There are 10 hidden switches. A switch that is on adds its own fixed numbers to the row, and there is some noise. The rows also spread widely along 12 directions, which tell nothing about the answers.
Known rows, each followed by its switches (1 for on, 0 for off):
[ -5  55  -1  10 -24  -5 -34  -2   3  16  12  16   6 -17  -5   9   7 -48
 -15  38 -27 -27  -5 -23  20   7  -2  22  15  14  15   7]  1 1 1 0 1 1 0 0 0 0
[ -2 -22   0  13 -26  38   9  17 -19   9  -1  11  40  24  28 -19  22 -34
  24   5  -4  19  39   0  -8 -20  17 -12   7 -15   1  30]  1 0 0 0 1 0 0 0 0 0
[ -4  16   6   2 -32  -2 -52  25 -20  19 -32  30   2  -2  -7 -32   6  31
  12  -8 -13  -3  15 -40  22  33  12  10   2  15  10 -19]  1 1 0 0 0 0 1 0 1 0
[-19  32  25   9 -13  12  -5 -22   1  11  16  -1   4  -2  -3   7   1 -40
  -1 -37   6 -19  -7   3  10  20  -8  -6   3  17  -9  15]  0 0 1 1 1 0 0 0 0 1
[  1  25   8  11 -21  -2  -4  -8 -25  12   0   9   6  15   5 -11  -6 -17
 -11  35 -43  -6   3 -27   8  12  -3  -1  -2  11   6   3]  0 1 1 1 0 1 1 1 0 1
[-22  20 -32  31 -13 -12  37 -12 -32 -10  -1  11 -47  10   2  -8   1  -3
  -3  23 -28   8 -19 -12   1  23  21 -11  17   8   3 -13]  0 1 1 0 1 1 1 1 1 0
[ -8  18   3   7 -18  -7  -4   7 -15  -3  11   4  -4 -15   8 -14  14 -26
   3  21   2 -18  -1   1 -22  -2  11  -9   5   8   3  41]  0 1 0 0 1 0 1 0 0 0
[-22  17   2   1 -20 -24  20  23  15  -4  23 -22  -7 -36   3   0  -4   0
 -20  23 -34 -17 -16  30 -11  29  17  26  -5  -9  23 -21]  1 1 1 0 1 0 1 0 1 0
[ -9  16  -3  11 -10  -8 -21  22   7  25 -11   9  -8  25 -18   0  -5  12
   6 -11 -33  -6  -4  -4  24  45  -6  13  -2  10  18 -27]  1 1 1 0 1 0 1 1 0 0
[ -1   6  20  25 -28   9 -32  38   3  15  -6  19  20 -25  20 -11  -5 -21
  16  16 -16 -16  17  13 -17 -23 -11   5   0   1  13  42]  1 1 0 0 1 0 0 0 0 0
[-18  30   3   8 -25   0 -15  18 -28   4  -6  26  -5 -21   5 -24  -5   8
  11   1  -1 -10  -5  -6   9  16  13   7   4   5   0   0]  1 1 1 0 1 0 0 1 1 0
[-22  35 -33  23   8  -1  -6 -13  47   7  16 -32 -11  16 -15  33  25 -42
 -18  -2  -7 -14   7  17  -8  17   9  -7  10  -4  15 -16]  0 0 1 1 1 0 0 0 0 0
[-10  48   2   8 -13  14  -9   1  -5  17   2   1  17  -3   7  12  -3 -34
 -15  -2  -4  -6   2  13  10   2  -3   5  -6 -11   1   4]  0 0 1 0 1 0 0 1 1 1
[ -8  30   6  -2 -17  -1 -24  29   1  18  -5   8  19 -17   2 -12 -16  13
  -6  -4 -14 -14   9  10   6  16  -2  12 -21 -14   9 -19]  0 1 1 0 1 0 0 1 0 1
[ -7   0  28  -6 -21  11  -1 -22 -33  -2   7  -5  10   5  14 -25   8 -13
   3  22   3  -2  37 -22 -32  -9   5 -32  -2  10 -10  34]  1 0 0 1 1 0 0 0 0 0
[-15   0 -16  20 -14 -13  31  24  -1  -5   8 -14 -14   3   3 -11   7  -4
  -6  21 -34  -6 -14  15 -10  28  27   9   4   0  19  -3]  0 1 1 1 1 0 1 1 1 0
[ -2 -23  40  24 -30  22  -4  14 -22   3  -6  -6  27 -16  35 -25 -16 -13
  11  29 -25  10  43  19 -40 -37  -7 -20  -8  -8   5  43]  1 0 1 0 0 0 0 1 1 0
[ -6  -1 -19  45 -35  -4  62  35 -14 -13 -13  15 -28 -25  31  10 -27   1
 -15  33 -48  10 -25  15 -16 -12  12   1  -3 -14   5  10]  0 1 1 0 1 0 0 0 1 0
[ -9  26 -20  14 -10   8 -10  40   6  35 -22  18  17  31  -5  11 -13  21
   2 -19 -38  15  -1   9  49  43  -5  29 -11 -20  18 -61]  1 0 1 0 1 0 1 1 1 1
[-11  27   1  13 -10   3  -3  21   8  15   6   8   8   5  -3   4   3 -21
   0 -23 -11 -16 -14  12  18  24   2  13   0   6   9  -2]  0 0 0 1 1 0 0 1 0 1
[-22  -6 -23  21 -14  -6  22   4  -4  -1  10 -12  -4   5   1 -14  13  -1
   5  17 -33   3   8   8  -6  18  22   2  10  -3  18 -27]  1 1 0 0 0 0 1 1 0 1
[-12  43  21  20 -11 -28 -53  -2  -3   6   3  34 -25 -61   6  -5 -37  26
   4  43 -34 -27   4  -6  -3   0 -39   8   5  20  11  -9]  1 0 1 0 1 1 0 0 0 0
[ -9 -32  -6  40 -25  29  17  29  13  18 -20  -6   9  54   4   0   8 -15
  14 -34 -46  22  19   5  15  23  10   0   0  -3  17 -17]  1 0 1 1 1 1 0 1 0 0
[-11  25 -14 -10   9 -29  -6   1  18  -7  22 -29 -13 -11 -20   1  33 -16
 -19  27   3 -33  -2   8 -32  22  15 -10   1   9  16  13]  0 0 0 0 1 0 0 0 0 0
[ -9   9  35  -9 -18  17   4  -2 -30   6  -5   6  11  16   9 -10 -14   4
   8 -31   6  12  15   7  -3   5  -9 -18 -18  -8 -10  11]  1 0 0 0 0 0 1 1 0 0
[-19  26   6  18 -19 -18  -8  26  37  -1   4 -15 -15 -42  -2  13 -15   1
 -19 -21 -22 -20 -10  33  -5  17  -1  24 -14  -3  22 -26]  0 0 0 0 1 0 0 1 0 0
[-10  14  14  12 -32  15   2  11 -17   6   0   7  16  -5  17  -4  -3 -22
   2  -2 -20   9   6   6  15   1   9  16   2  -7  10   1]  1 0 0 0 0 0 1 1 1 0
[-12   2  36 -37 -55  26   3  16 -46  -4   3  -2  46  -7  20 -55  11  -6
   1 -31  17   3  24 -12  -1  15  41   4 -30 -23 -10  12]  0 1 1 0 1 1 1 1 0 0
[-17  -9 -25  15  -5 -16  60  20  -6 -24  26   0 -25 -14   6  -6  22 -12
   5  12 -12 -11 -35  21 -15  19  31   1  14   6  10  15]  0 0 0 0 1 0 0 0 0 0

New rows, each followed by its switches (1 for on, 0 for off):
[ -8  -7  11  12 -23   8   1  25 -16   2  -8  12   4  -2   9 -25   6   5
  12 -14  -8  -5  -1  -3  -2  23  16  -2  -2   8   2  17]  0 0 1 1 1 0 0 0 1 0
[-26  10   2  30 -32  25   5   4 -13  -6  -7   3  -5  -9  21 -18  -1 -12
   7 -35   2   8  15   8  -4   3  21  -9   0  -9  -5  -3]  0 0 1 1 1 1 0 1 1 0
[-15  34 -20  23   4  -7 -17  10   3  12  -4  24 -29  19 -24   6  22 -22
  15 -32   5 -20 -30  -9  25  35   5   3  21  30   7   8]  0 0 0 0 1 0 0 1 0 0
[ -9   9  30   1 -27 -14   3   2  -5   5   5  -7 -13 -10 -11  -5   4 -19
 -12   1 -23 -22 -12 -17  -7  24   2   3   0  32   8  19]  1 1 0 0 1 0 0 0 0 0
[-15  14 -14  34 -14  -1  -1  10  21  12   3  12 -10  -8   7  16 -18  -1
   6  11 -47   6   1  14  17  12  -9  17  10  -8  20 -40]  1 1 1 0 0 0 1 0 0 0
[ -6 -11   1  48 -16  11   6  17   4   9  -5  12  -5  11  20  -3 -17 -10
  22   9 -39   8   9  21  -9  -8  -8  -7   6  -1  12  12]  0 1 1 1 0 0 1 1 0 0
[ -5  15 -20  21 -10  -1   0  30 -12   2 -16  13  -2  -7  22   0 -19  28
   1  36 -25  16  21  21 -16 -15  -2  -4  -9 -29  14 -17]  1 0 0 0 0 0 1 1 1 0
[ -3   1  -2  29 -33   5 -13  -5   0   8  -7   0  -2  -2   8  -7  14 -35
  -2  23 -34  -1  16 -25  -3  -4  13  -1  15  17  14  15]  0 1 0 0 0 0 1 0 0 0
[-20  -6   2  31  -8   7 -13  22  -6   7   6  31  -1  -4   5 -19   8   3
  41 -24 -20  -1  -9  16  22  28   0  14  22  11  13  -8]  1 0 1 0 0 1 1 0 1 0
[ -4   0  35 -11 -17   4   2  43 -19   6  23  24  34 -20  25 -34  -5   0
  25  -3  -6 -14 -11  32   3  20   5  21  -8  -8   4  26]  0 1 1 1 1 0 1 0 1 0
[ -9  29   8  19 -36   5   2  16 -27   4 -24  30 -19 -13   7   3 -12  -1
  -5 -12  -5  -1 -16 -19  11   7   2   0   0  13  -6  15]  1 0 0 0 1 0 0 0 1 0
[-26   9  18  26   9 -24  -1 -22  -7  -2  40  24 -34 -30   5  -9 -17   7
  34  29 -35 -18 -15  13   3  25 -26   7  35  35   9  -7]  1 0 1 1 1 0 1 0 0 0
[-15  22  13  36 -13   9 -38   5   7  12  12  27  10 -39  22 -11 -14 -22
  25   4 -19  -8  14  25   7 -13 -14  14  18   1  13   0]  0 1 1 0 0 0 0 1 1 0
[-22  43 -19  34 -30  19 -10  16  -9   5 -14  35  -9 -16  20   4 -24  -4
   9 -12  -8   8   7   9  13 -12  -1   3  -2 -23  -1 -21]  1 1 1 0 1 1 0 1 0 0
[ -1 -10   0  24 -18  12   8  22   3  17  -6  -3  13  26  14  -1   0 -17
   1   6 -43  14  15  12   2  13  -2   2  -6 -11  12  -1]  0 1 1 0 1 1 1 0 1 0
[-25  10  10   9 -19   8  10 -26  -7   2  18  -8  -2   2   2  -5  14 -29
   3 -14  -9   4   5  -1   8  21  13   2  16   8   4 -13]  1 1 0 0 0 0 1 0 1 0
[-10  41  13  35 -13   1 -21 -23 -17  21  -9  26 -29  15   0  17 -22 -28
   7   5 -24  -2   0 -16  11  -1 -33 -11  15  27  -1  16]  1 1 0 0 1 0 1 1 0 0
[ -2  10  34  20 -46  21 -49  31 -42  18 -15  45  24  -7   4 -41  22 -43
  31 -28   6 -27 -14 -32  19   8  11   6  13  42  -6  83]  0 0 1 0 1 1 1 0 0 1
[  1  40   5 -27 -13  -2   5  -3 -17  13  17  -6  30   4   5   1   2 -21
 -26  29 -17  -5   7  -1  13  13   4  15 -15 -15   9 -10]  0 0 0 0 1 0 1 1 0 1
[ -9 -13   3  17 -24   2   9   4   9   2  16  -8   8  -4   9 -12  18 -31
   6   4 -30  -2   6   3   1  11  18  10  12   6  18   1]  0 1 0 0 0 0 1 0 0 0
[-10   8   8  40 -46  32  19  33 -12   9 -14  25  14 -13  34  -3 -21 -30
   8 -23 -22  16  -2  19  18 -13  10  15  -3 -18   1  10]  0 1 1 0 1 0 0 1 1 0
[-22  28  25  11 -73  17   4  -5 -17   0   5  23   8 -60  31 -13 -28 -13
 -12   1 -33  -1   4 -29  32   3  20  36   2  -1   2 -31]  1 1 1 1 1 0 0 0 0 0
[-12  15  13  18 -20   9   9  21  -9  10  -9  11  -8   5   5   3 -19  -5
   5 -18 -12  -3  -6  15  -4   6  -8  -9 -10  -3  -2  14]  1 1 1 0 1 0 0 1 0 0
[-26  33  28   5  -9   9 -12 -66 -21  10  26 -19   3   4   2  -8   6 -45
  -7  15  -7  -5  30 -19  -2   8  -8 -16  19  23  -4  -2]  1 0 0 1 1 0 0 1 1 1
[-11   8   9   8  -3 -31 -28  22   2   8   7   5 -19  -6 -25 -22  15   6
  12   4 -25 -33 -23  -6   7  51   5  15  12  40  22  10]  0 0 1 0 1 0 1 1 0 0
[ -9  24  13  16 -11  -7 -30  25  10  20   2  27  -4 -20  -1   0 -17   5
  15  -1 -24 -20  -6   8  15  19 -19  16   4  10  12  -6]  1 1 1 0 1 0 0 0 0 0
[-22  23 -11  26 -19  -5 -17  -3  -7   9  -5  15 -24  -6  -3 -12  -4   0
  11  -6 -17  -4   0 -10  11  22   7   2  12  13   7 -17]  0 1 1 0 1 0 1 1 0 0
[-11  19 -20  31 -29   1  -4  25   9  13 -17   2  -7  -1  -2   3  -4  -1
 -11  13 -33 -11   3  -9  -1  14  10   3  -2   0  13 -13]  1 1 1 1 1 0 0 0 0 1
[-19  28  14  -1 -42  16  -9  10 -22  10 -20  -5   7   2   5 -12  -9  -4
 -11 -26   2   5  14  -5   2  15  16  -3 -18 -13  -4  -6]  1 1 1 0 1 0 1 1 1 0
[-17  39  -7  26 -13   5  -3   9 -13  15  -4  37 -10  -9  13  11 -27   5
  13  -8 -12   2  -5  11  17   3 -20   2   1  -9  -4 -16]  1 1 0 0 1 0 1 0 0 1
[-14  57  19 -13   0  -7 -26  20   6  20  12  12   7 -14  -2  12 -19   4
   0 -17   7 -20 -12  35  12  27 -22  17 -15 -15   3 -12]  1 1 1 0 1 0 1 0 1 0
[ -2 -45  26  29 -24  30  17  22  -9  18  -8   8  28  37  31 -12 -12  -1
  26 -16 -52  35  36  15   8   9 -13   2  -5 -11  11 -11]  1 0 0 1 1 1 1 0 1 0
[-19  35 -26   6  -5 -19   3 -26  -7  -6  22 -28  -7 -14   6 -12  12 -14
 -23  67 -18 -12  27  -4 -35  -3  19 -13   3  -8  12 -13]  0 1 0 1 1 0 1 1 0 1
[ -6  21   1   4 -10  -5  -6  24 -21   7  -7  27  -6  -3   7 -17 -19  29
  12  24 -17  -8   5  -2  -6  12  -4  -5  -8  -4   2  -1]  1 1 1 1 1 0 0 1 0 0
[-30  32 -14  24 -15   4   3 -11   7   1  -3  -3 -22  -8   3  14  -5  -2
  -6 -24  -2   9   5  13   2  12   6  -4   5 -13   2 -37]  1 1 0 0 0 0 1 0 1 0
[-38  31 -17  36 -43   5 -17  23   8   1 -22 -17 -17 -22  -5  -8   6  -3
 -14 -37  -1 -14   2   4 -11  22  31   3  -7  -4   8 -17]  1 1 1 1 1 1 1 0 1 1
[-11  38  30  -9 -10  -6   8  -5  -7   7  31   5   7 -20   8   6 -23 -21
  -6  16 -17 -18 -10  22   2   6 -18  11  -5  -2   4   5]  1 1 1 0 1 0 0 1 0 0
[-13  27  21   0 -15   7 -10   6 -22  14  -3  28  -3  23  -8 -11  -8   1
  19 -35   0  -8 -14  -7  25  35  -3   0   0  14  -4   3]  1 1 1 1 0 0 1 1 0 0
[-16   7  32   8 -28   7  16  -4  -2   1  31 -12  14  -7  15  -5   3 -55
  -2 -16 -22  -8  -3  24   2   5   3  16  -2   3   9  16]  0 1 0 0 1 1 1 1 0 0
[-18  -3  -4  14   2  -6 -12 -15   3   8   6 -11 -14  22 -15 -10  20  -5
  12   2 -19  -4  20 -10  -6  26   2 -14  17  22  14 -15]  1 0 0 0 1 0 0 1 0 0
[  2  30   4   5 -10  15 -25   8 -28  22 -20  26   7  35   9 -12 -11   2
  13   3   1   3  21 -13  -1   2 -10 -24 -13  -6  -9  22]  0 1 1 1 1 0 1 1 0 0
[ -7  -4  36  -4 -25  10  27 -24 -15   6   4   3   2  -1  21  -2 -31   6
  -7 -15 -29  19  23  -4   3  11 -18 -10 -17  -7  -8 -25]  0 1 0 0 1 0 0 0 0 0
[ 14  -2  32 -21  -7  -2 -40  23   9  17   0 -38  40  21  -3 -14  28 -30
 -15  24  -8 -20  41   7 -46  -2  -7 -19 -28  -2  16  55]  0 0 0 0 1 1 1 0 0 0
[-18  48  46   6 -16  -6 -73 -36  17  37   2   6  -1 -14 -21   0 -16 -17
  -6 -41 -24 -26  13 -27  35  42 -38  12  -1  36   4 -33]  0 1 1 0 1 1 0 0 0 1
[-10   6  -3  20 -20  -1   0  15 -18  -7 -18   5 -12  -8   7 -17  -2  12
  -3   3 -18   2   6  -4 -13   6  13 -13  -6  -2   5  -1]  0 0 1 0 0 1 0 1 1 0
[ -5 -16  68  -8 -23  -5   0  -7 -28  -1  17 -15  16 -21  15 -33 -10 -10
   4   8 -23  -9  12  10 -22  10  -9  -5  -9  18   4  36]  0 0 1 0 0 0 1 1 1 0
[-20  34 -18  15 -18 -14 -62  15  36  12  -2 -15  -4 -29 -18 -12  24 -12
  -9  -2  -7 -29  21  -4  -5  20  20  16   5   8  28 -25]  0 1 0 0 1 0 0 1 0 0
[ -7  51  27  -4  -5  17 -60   3  -7  32  -1  25  28   2   8  -2 -13 -15
  15 -25  11  -5  20  13  26  10 -26   8  -7  -7  -2   1]  0 0 1 0 1 0 1 1 1 0
[-12  61  -2   1 -18  -9  -7 -12   5   6   5  -3 -11 -21  -1  18 -16 -17
 -32  17 -14 -14  -1  -3   5   8  -2   6 -10  -9   5 -18]  0 1 1 0 1 0 0 1 0 0
[-12  55   0  -8 -20 -23 -50  63  -6  16 -15  19  13 -51   1 -22 -24  48
  -6  19  -8 -30  -4  22  -2  20   0  30 -27 -21  17 -22]  1 1 1 0 1 0 1 1 1 1
[  5  23  25  10 -24   6 -37   6  21  23  -7  -8  18   2   1  11  -6 -30
 -22  12 -37 -14  21 -13   3   8 -18   6 -12   8  15   9]  0 0 1 1 1 1 0 0 0 0
[-10  17  28  -5 -34  -7   8  -4  -6   1  -5 -31  -7  -8  -9  -4   1 -18
 -37  -4 -22 -12  -2 -14  -8  28  15   1 -15  16   7   6]  0 0 1 0 1 0 0 1 1 0
[-27   0  24  22 -52  23 -28  -9 -13  -3  -8  -3  13 -42  26 -28  -9  -2
   4 -11 -17  13  44  -4  -7 -11  14   2  -1 -10   4 -19]  1 0 1 0 0 1 1 0 1 0
[-12  16 -16  31 -25  -8  11  40 -16   0 -12  39 -25 -17   8  -7 -13  12
  14   5 -26  -6 -24   0  12  11   9  15   9   7  11  -4]  1 1 0 0 1 0 0 1 0 0
[-19   8 -16  11 -36  28  76 -12 -14  -3   6  -2  -3  27  20  17  -9 -23
 -17 -11 -25  29  -2  -3  17  11  25  -4  -5 -26  -8 -30]  1 1 1 1 1 0 0 0 0 0
[ -5   4 -20  17  -7  -3  11  32  -3   1  -6  19  -6   0  10  -8 -10  33
  13  24 -24  -1   5   9 -12   8   4  -7  -3 -16  10 -14]  1 1 1 1 0 0 0 0 0 0
[ -9  41  37 -10 -12   7 -52  13  12  21 -11  10  10  -5 -13   2 -13  10
   2 -50  14 -23   5   2  10  26 -20  -1 -20   5  -2  -2]  1 0 1 1 0 0 0 0 0 0
[-12  47 -22  24 -20  18 -27  22 -24  16 -25  35  -5  11   6  -1   2 -12
  13   0  15   0   3  -6   6  -4   5 -13   5  -9  -8  24]  1 1 1 0 1 0 1 0 1 0
[-19  58  -8  21  -2  -5 -10  -6  -6   1  11  19 -16 -38  19  15 -26  -4
  -3  35  -1 -10   4  24 -16 -18 -20  -8   2 -18  -3  -1]  1 1 1 0 1 0 0 0 1 0
[-14  44  -9   4 -22  -3  -4   1 -32  -1   2  40 -13 -28  12 -17 -15   8
   6  13  -2  -8  -8 -14  16   8  10   5   3  -3  -4  -9]  0 1 1 0 1 0 0 1 0 0
[-22  -6  26  -5 -21  -5  30  11 -44 -27  20   7  -8 -23  11 -52  14   3
  17 -21  18 -18 -19  12 -24  21  32 -10   0  11  -8  32]  0 1 0 1 0 1 0 1 1 0
[-19 -13 -23  25 -12  -8  46   6  -7 -20  16  -1 -21 -11   6 -13  14  -7
   7  15 -25  -1 -17  11  -9  14  32  -1  17   4  13  -4]  0 0 1 0 0 0 0 1 0 0
[-14   3 -19  48 -44   0  18  24  -8  -8 -27   0 -27 -13  10  -9  -3  -1
 -13  18 -36   4   1 -13 -16  -5  30  -1   7   6  16   0]  1 1 0 1 0 0 0 1 1 0
[ -9  28   8  26 -12  16 -24   2  -3  16  -2  25   2   0  17  -5 -18 -13
  18  -6  -6  -4  17   9   2  -8 -17  -9   1  -3  -3  11]  0 1 1 1 1 0 0 1 0 0
[ -3   7  26  31  -8  13 -54  36  19  25  -5  22  17   7  -1  -8  14 -32
  28 -43  -6 -22   2  16  12  17 -17  11   9  24  11  36]  0 0 0 1 1 1 0 0 1 0
[ -3  31 -21  18  -6  13 -29  18 -34  18 -41  43 -11  23   8 -15 -15  43
  19  10  11  11  29 -21  -7   1  -9 -36  -7 -14 -14   0]  1 1 1 1 1 0 0 0 1 0
[-11  18   4   0 -14  -8 -11  16 -24   3  -6  19  -8   7  -4 -21   1  17
  11  -8  -9  -5   0  -6   4  23   5   0  -5   2   5  -9]  1 1 0 0 0 1 1 1 0 0
[ -2  30   8   2 -20   2 -18  28   0  22  -4  18  11   0   2   5  -9  -8
   0   8 -23 -10  -4   1  17  17  -7  16  -6  -3  11   3]  1 1 1 0 1 0 1 0 0 0
[-31 -15  15  12 -27  20  23  25 -21   7  21  44  12   2  15 -33   5   3
  54 -74  -2  10 -24  16  56  56  24  37  21   5   0 -31]  1 1 0 1 1 0 1 0 1 0
[ -5  29 -14  26 -20  18  10  33 -42   3 -22  47  -3   5  30  -5 -22   6
  14   1  -4  16  -6  13   8 -12   0  -6  -8 -25  -9  17]  0 0 1 0 1 1 1 1 1 0
[ -7 -10   1  42 -16  22   0   7  -5  22 -27  16 -11  37  14   3 -25   3
  21 -20 -33  27  26   7   1   2 -20 -22  -6  -5   1  -5]  0 1 1 0 1 0 1 1 0 0
[-10   4  23  15 -25  19   7  26   5   7  -7   0  11  -9  16   5 -13 -15
   0 -38  -6   1   0  28  -3   5  -2   1 -15 -12  -1  16]  0 0 1 0 1 0 0 0 1 0
